The rows of a group lie close to one hidden flat surface of 12 dimensions, which passes through zero. Surfaces can cross.
(in the rows, 128 means zero)
Known rows, each followed by its group:
[145 118 174 152  83 104  75 121 194 120 117 120  96  98 118 198 110 113]	j265
[131 143  83  54 154 130 171 113  99 105 120 175 150 120 134 105 134  92]	j265
[ 23 119 128 118 125 138 137 120 139 150 112 201 123  92 111 104  76 111]	j968
[ 96 161 136 117 155 132 114 177 124 157 165 143 158 136 153 130 168 154]	j968
[120  84 163 167 122 120 129  90 170 154 144 118 102  89 124 110 138 149]	j221
[131 120 140  39 161 141 141 129  53 120 102 163 178 110 170  90 159 115]	j265
[ 79  79  93 156  94  96  59 146 155 138 139 157 115 147 148 168 114 143]	j265
[122 102 181 133  94 148 143 129 159  99 122 116 133 154 108 113 139 140]	j681
[111 164 129 138 122  88 130 120 125 153  84 144 107 133 128 106 108 100]	j265
[134 171 161 144 113 112  96 164 100 139 104 139 175 132 120 116 132 110]	j968
[106  72 101 159 135 159  99 130 145 128 155 108 135 165 113  83 110 182]	j732
[137 138 146 126 105 115 107 130 146 107 156 122 118 130 144 192 144 102]	j221
[112 119 130 127 109 151 125 114 107 143 168 120 117 119 130 129 142 127]	j221
[106 129  73  88 133  85 134 124 201 129 104 167  72 140 143 162 118  99]	j706
[166 171  89 126 142 147 134 130 120 130 108 106 135 159  95 123  99  82]	j732
[156  82 103 133 126 118 146  96 123 123  96  99 100 161 152  68 160  85]	j732
[113 143  62 147 152 134 155 144 101 133 129 138 128 140 118 111 117 135]	j221
[138 134 103  76 134 153 154 185 151 120 160 123 150 174 148 152 186 125]	j706
[ 93 104 136 173 158 164  79 103 125 105 137 125 138 123 128 129  74 123]	j706
[ 81  91 168 144  87 105 128 133 159  89 124 158 117 117 120  91 144 180]	j732
[144  55 139  74 116 141 118  69 152 147 166 118 129 135 145 128 134 110]	j732
[ 77 132 153 120 113 109 102 114 168 129 143 160 129 134 152 159 124  70]	j968
[ 88 113 121  96 129 169 177 131 132 113 143 143 116 108 100 116 120 175]	j681
[137 112 134 124 129 151 120 123  97 153 197  88 136 144 138 159 136 200]	j706
[172 186 162 125 131 136 124 115 123 141 178 106 134  91 114 128 161 106]	j681
[ 97 118 123 153 127 161 170 155 102 155 135 123 134 124 125 159 119 139]	j732
[112  94 104 157 137 143 146 164 111  86  85 130  89 122 150  78 182 115]	j732
[157 107  82 111 165 117  79 111 134 153 104  88 148 211 135 101  80 141]	j221
[128  93  61 128 140 138 115 134 119 122 121 134 118 140 141 105 141  96]	j968
[125  91 134  96 113 117 141  96 151 100 124 168 146 113 118 103 121 127]	j265
[192 135 179 149 124 142  35 162 147 138 147 107 181 106 142 158 172  55]	j221
[125 107 166 163 137  98  98 104 164 137 142 103 128 152 192 150 159 109]	j732
[144 129 174 132 142 137 134  93 144 163 143  79  73  85 145 149 143 128]	j265
[112  68 143 132  93 110  67 150 143 110 124 140 113 117 171 197 143 151]	j221
[214 134 128 152 128 127 147 121 187  80 109 104 136 129  92 132 141 102]	j221
[ 66 191 155 142 178 139 185  92 153  81 126 152 101 123 127 151  77 135]	j706
[129  79 140 163 154 130  93 128 118 157 130 115 134 100 183 103 172 100]	j706
[132 129 144 121 140 166 162 170 125 114 127 136 122  74 143 183 157 111]	j732
[127 139 131 121 172 114 160 112 135 140 115 126 132 133 153  80 145 121]	j968
[114 112 132 130 113 138 117 148 112 116 103 148 131  98 134 128 130 119]	j681
[117 126 111 130 105 131 132 151 121 118 134 142 100  95 120 160 139 149]	j221
[ 71 168  89 167 136 140 141 162 122 166 147 121  97 148 113 140 117 138]	j265
[ 88 149 143 125 109 168 116 179 130 156 157 109 159 177  90  82 131 144]	j968
[143 175  96 135  91 130  89 160  96 109 114 130 174 178  69 120  78 119]	j968
[137 135 144 139 112 150 128 120  52  89  72 134 121  97 123  87 121  86]	j706
[106 121 106 164  98  89 114 104 131 160 120  99  89 180 109 137  75 178]	j681
[167 136  91 136 135 106 135  72 109 127 137 108  95 114 113 121 105 150]	j681
[109 130  66  74 131 155 127 133  64 135 123 126  95 147 144 131 122 102]	j681
[166 165  80  83 170  81 150  55  96 155 156 130 127 147 149 143 109 125]	j265
[117 115 133 171 134 100 102 166 163 149 110 146 149 116 157 164 148 115]	j681
[136 128 133 110 108 129 144 114 102 151 138 100 123 155 130 114 138 124]	j706
[135 118 137 142 164  95  24 145 176 159 138 146 197 148 155 155 111 104]	j706
[134 150 153 126 109  58 133  45 168 122 118 116 107 184 119 137  69 139]	j265
[100  90 167 166 129 107 129 126 122 118 137 124 162 150 165 120 149 192]	j265
[ 99  98 160 158  87 124 166 110 155 130 153 111  96 153 104  79 149 204]	j968
[131 215 175  96 148 154 141 122  86 157 166 124 158 107  92  65 138 118]	j681
[157 102 103 111 135 125 100 116 112 162 143 107  86  96 143 171 121 179]	j221
[132 120 146 131 135 161 166 141 146 104 113 144 149  99  89  99 123 156]	j968
[160  84  62 140 148 154 143 156 133 144 165 117  98  81 146 136 195 131]	j681
[ 88 155 143 103 149 119 135 133 102 179 111 150 112  81 136 122 112 152]	j221
[147  99 117  79 161 131  87  93 153  83 144 128 103 106 134 111 138 168]	j732
[143 131 111 139 104 146 109 175 155  81 125 142 148 138 107 130 155  76]	j968
[128  89 106 137 110 177 122 128 116 104 170 106 148 158  87 102 125 156]	j221
[203  98  53 140  78  86  65 123 130 130 140 133  87  84  90 141 141 140]	j732
[151 130 104 146 123 130  90 136 141 149 164 110 115 107 130 184 132 119]	j681
[182 146  53 130 160 138 181 151 164 114 150 126 124 119 115 133 163 106]	j681
[ 98 184 107 117 118 114 133 144  54 177  86 133 122 150 101  73  99 135]	j968
[112 135 115 151  96 114 102 165 158 153 130 166 106  73 110 143 144 105]	j732
[139 161 125 143 158  95  92 116 141 140 116 120 149 170 155 127 116  83]	j706
[108 100 185 149 132 118  96 101 173 142 134 106 119 141 160 144 130 106]	j265
[174 115  45 125 174 122 105 115 127 116 135 120 147 161 142 132 116 120]	j968
[154 145 144 119 127 137 106 174 106 120 135 112 162 151 141 124 167 114]	j681
[174  95 100  60 147 125 159  91  96 111  94  91  88 151 161 114 137 156]	j221
[118  94 151 142 142 169 125 113 137  66 164 119 120 101 155 179 133 164]	j706
[149 103 137 144  83 153 126 125  79 149 127 107 119  95  89  97 119 134]	j706
[144 116 122 122 125 141 123 149 125 107 130 138 150 130 133 129 147 118]	j265
[110 147  98 111 149 162 102 118  85  83 100 122 119 172 145 123  92  64]	j706
[114 194 149 143 123  94 153 120 140 151 119 145 113 110 127 162 112 112]	j732

New rows. What belongs after each?
[124 127 172 120 170 164 149 117 178 120 143 130 171 116 112 122 113 133]	j968
[147  98 110 150 102 119 132 125 129 150 134 108 109 137 144 148 150  98]	j732
[ 86 199 121 170 103 108 145 209 152 174 104 123 157 201  74  85 123 135]	j681
[116 132 125 106 126 126 126 151 156 144 128 142 147 140 113 122 131 121]	j706
[105  98 160 207 107  80   4 178 177  87 141 182 190  96  91  54 136 246]	j732
[ 88 120 110  86  69 138 154 152 116  47  88 171  87 143  88  63 144 141]	j732
[115 131 163  74  97 102 143 108 161 111 103 163 132 122 109 146 102 150]	j706
[ 80 121 108 119 123 108 128 115 110 131 135 142 146 183 134 114  96 175]	j265
[133  80 181 109 107 131 168 111 117 141 136 129 141  97 170 161 163 112]	j732
[106 122 138 164  75 138 168 150 119 130 123 134 157 153  80 125 106 147]	j732
[ 56  61 120  83 143 167 132 119 151  96  84 177  99 118 154 157  87  71]	j681
[ 98  90 124 147 122 127  96 102 144 138 104 156 103  97 113 104  89 125]	j706
[145  81 184 130 125 157  69 128 140 137 132  86 146 140 136 127 114 148]	j265
[102 126 122  87 132 179 107 113  62 149 161 132  93  53 115 119 121 129]	j681
[156 141 102 121 158 112  95  94 167  93 128 156 163 135 126 173  77  85]	j968
[ 98 113 187 182  96  96  85 151 150 158 157 147 147 101 148 133 162 152]	j968
[ 74 155 160 123 120 124 152 160 154 141 131 134 147 169 123 136 121 161]	j681
[193 143 101 115 151 115  40 136 159 156 145  84 144 168 141 192  99 110]	j221
[106 158 159 135 138 117 180  80 126  95 102 129 100 136 131 107 113 121]	j706
[161 173 122 117 169  94 114  85 142 104 123 124  95 106 133 121 113 166]	j732
[ 72  72 128 187 104 160 185 139 153  88 117 107  98 179 111  86 130 164]	j732
[ 98 141 159 129 138  88 162 126 206 148 112 168 130 113 116 105 124 142]	j706
[122  99 141 137 126 101  99  87 128 119 102 154 141 119 152 128  94  92]	j968
[173 115 112 142 117 147 140 133 118  94 162 114 126 109 133 152 171 117]	j221
[124 136 148 108 141 154 114 118  61 102  97 124 113 123 186 128 154  49]	j706
[145 126 176 183 100 111 115 144 165 120 102 123 168 152 105  84 135 118]	j681
[ 94 149 157 142 120  89  96 125 179  90 129 195 193 144 118 135  99 103]	j968
[123 103 159 146 120 153  86 134 118 165 120 111 158 136 119 107 108 112]	j968
[145 162 124  82 108 132  74 178  91  63 117 155 173 150 115 124 134 139]	j732
[154 120 121 112 106 108 125 128 101  96  96 138 115 107 139 140 142 135]	j706
[143 140 109 140 130 141 126 143 126 138 128 120 141 128 114 139 114 132]	j732
[141 105 215 133 109 131  82 105  89 173 150  80 157 125 152 164 118 170]	j968
[135 112 144  62 121 158 108 127 142  91 158 137 132 138 144 176 146 116]	j732
[140 138 202 132 129 136 163  95 151 118 113  80 106 149 142 100 142 111]	j265
[ 72 122  89 146 163  90 155 108 128 158 123 167 126 120 132  72 114 190]	j968
[125 179 147 132 127 123 140 109 141 153 145 110 115 154 108 105 126 105]	j681
[124 110 120 111 134 131 125 118 153 109 179 109 125 162 146 163 142 165]	j968
[ 82  71 130 109 122 130 102  68  74 190 147  93 113 160 146 118  63 199]	j968
[114 119 147 166 120  90 127 148 164 160 131 112 139 174 154 123 154 155]	j681
[ 68 173 141  73 114 129 177  94 126 133 137 113  97 205 110 138  72 168]	j681
[ 90 119 167 113  86 153  90 166  67  93  40 173 140  93 119  98 103  77]	j681
[125 105 100 132 190 161  84  58 131 145 136 148 136  80 108 101  47  80]	j681
[155 131 128  96 129 135 143  86 118 120 141  90  95 146 131 141 117 142]	j265
[154 152 136 126 135 121 150 114  51 164 167  74 141 160 150 114 154 158]	j706
[112  89 157 102 137 126  99  90 186 144 141 101 114 162 147 145  98 146]	j221
[155 117 112 183 109 138 108 181 138 114 141 139 164 109  85 112 142 174]	j968
[ 84  82  79  91 130 151 115 109 111 118  72 140  89 173 150 121  90  50]	j681
[113 164 193 155  88 104 217 134 122  37  95 159 155 135  85 107 121 228]	j265
[141 131 102 147 163 128  89 174 136 174 111 135 154  94 115 124 114 132]	j221
[110 105 146  72 155 163 164 130 119  85  93 190 144  55 143 150 121 103]	j968
[ 75 133 138 188 137 125 171  87 152 154 162 135 134 141 107  78 104 142]	j221
[ 88 104  94  86 138 165 153  67  75 138 115 115  79 148 106  38  89 104]	j681
[164 100 123 109 114 137 118 110 168  84 157 127 103  81 103 158 133 167]	j732
[147 130 106 169 109 119 212  72 177  83 106  99  41 138  72  87 107 144]	j732
[133 117 151 114 120  79 146 102 158  83  51 149 127 161 141  64 128  86]	j706
[153 107 118 153 140  87 101 188 228 154 127 160 190 127 111 108 161 141]	j706
[142  79 142 115 114 132 101 104 165 131 165 108 129 136 133 163 129 151]	j706
[152 134 133 123 148 151 133  99 118 144 166 116 127  87 126  96 153 122]	j681
[140 108 142  95 101 110 122  93 153  60 119 124 103 180 126  94 139 129]	j732
[119 135 136 133 113 129 115 158 100 124  94 143 138 123 120 109 128 108]	j681
[118 128 140 167 105  92 183 113 105  87 145 161 119  94 143 156 161 182]	j221
[ 96 194 126 126 122 152 132 156 110 164 141 136 125 120  74  97 105 122]	j681
[111 101 174 111 138 106 140  98 142 105 133 137 136 139 179 118 161 126]	j968
[164 149 109 150 117 114 167 113 193  85 158 107  89 135 106 189 135 156]	j706
[140  88 163  92 135 130 128  78 159  71 167 101 164 212 159 127 135 173]	j968
[110 125 137 116 103 160  82 136 114 132 142 111 149 173 110  98 118  97]	j221
[ 65 198 162 146 152 103 115 147 117 192 128 172 168 107 136 116 111  91]	j221
[ 98  36 105 162  65 112 119 109 172 119 148 129  75 144 119  91 145 169]	j732
[131  76 122 186 127 100 158  91 100 128 132  66  73 171 198 158 153 176]	j732
[173 184 163 115  95 119 137 161  63 116 139  95 158 175 127  89 193 158]	j681
[152 179  80 118 140 143  97 157 101 143 147 144 134  88 106 162 109 111]	j681
[115  90 172  66 103 143 163  57 146 105  99 122  90 133  94  86  80 151]	j265
[110  64 157 117  80 147 106 120 171  79 119 117 123 168  99 125  99 181]	j221
[167 147 101 146 119 127 115 138  79 153  99 115 122 114 106  69 143 104]	j221
[161 169 131 123 104 122 131 151  98 162 141 123 138 115 103 145 136 127]	j706
[121 104  85 152 170 111 154  98 145 197 185 101  99 123 148  98 162 166]	j681
[181 187 155 130 106 107 105 107 111 124 146  97  93 111 129 183 142 101]	j681
[140 119 171 123 118 111 128 107 115 135 123 131 177 144 135 116 117 144]	j732
[181 130 169 150 106 116 151 135 119 129 138 110 174 131 109  96 161 172]	j706
[118 146 133 120 108 100 128  98 166  79 110 131 105 170 100  80 111 139]	j732
[166 127 111  92 167 163 147 124 140 105 143 112 129 119 134 169 124 125]	j968
[141 190  86 106 174 141 179 122 124 114 173 130 172 177 124 130 129  99]	j265
[131 124 128 104 126 120 169 143 125 131 159  91 123 174 156 129 181 179]	j681
[104 122 143 136 120  96 108  89  81 154 146 115 129 166 174 101 138 125]	j221
[154 168 117 126 137  73 156 130  89 129  94 170 144 101 144 110 147 114]	j265
[137 119 109 120 154 123 161  80 142 156 126 119  86 102 127 102 122 114]	j732
[111 120 121 121 159 184 170 158 108 148 127 130 125  97 133 143 131 114]	j732
[113 146 137 153 131 112 153 174 167 155 146 129 152 151 129 130 155 160]	j681
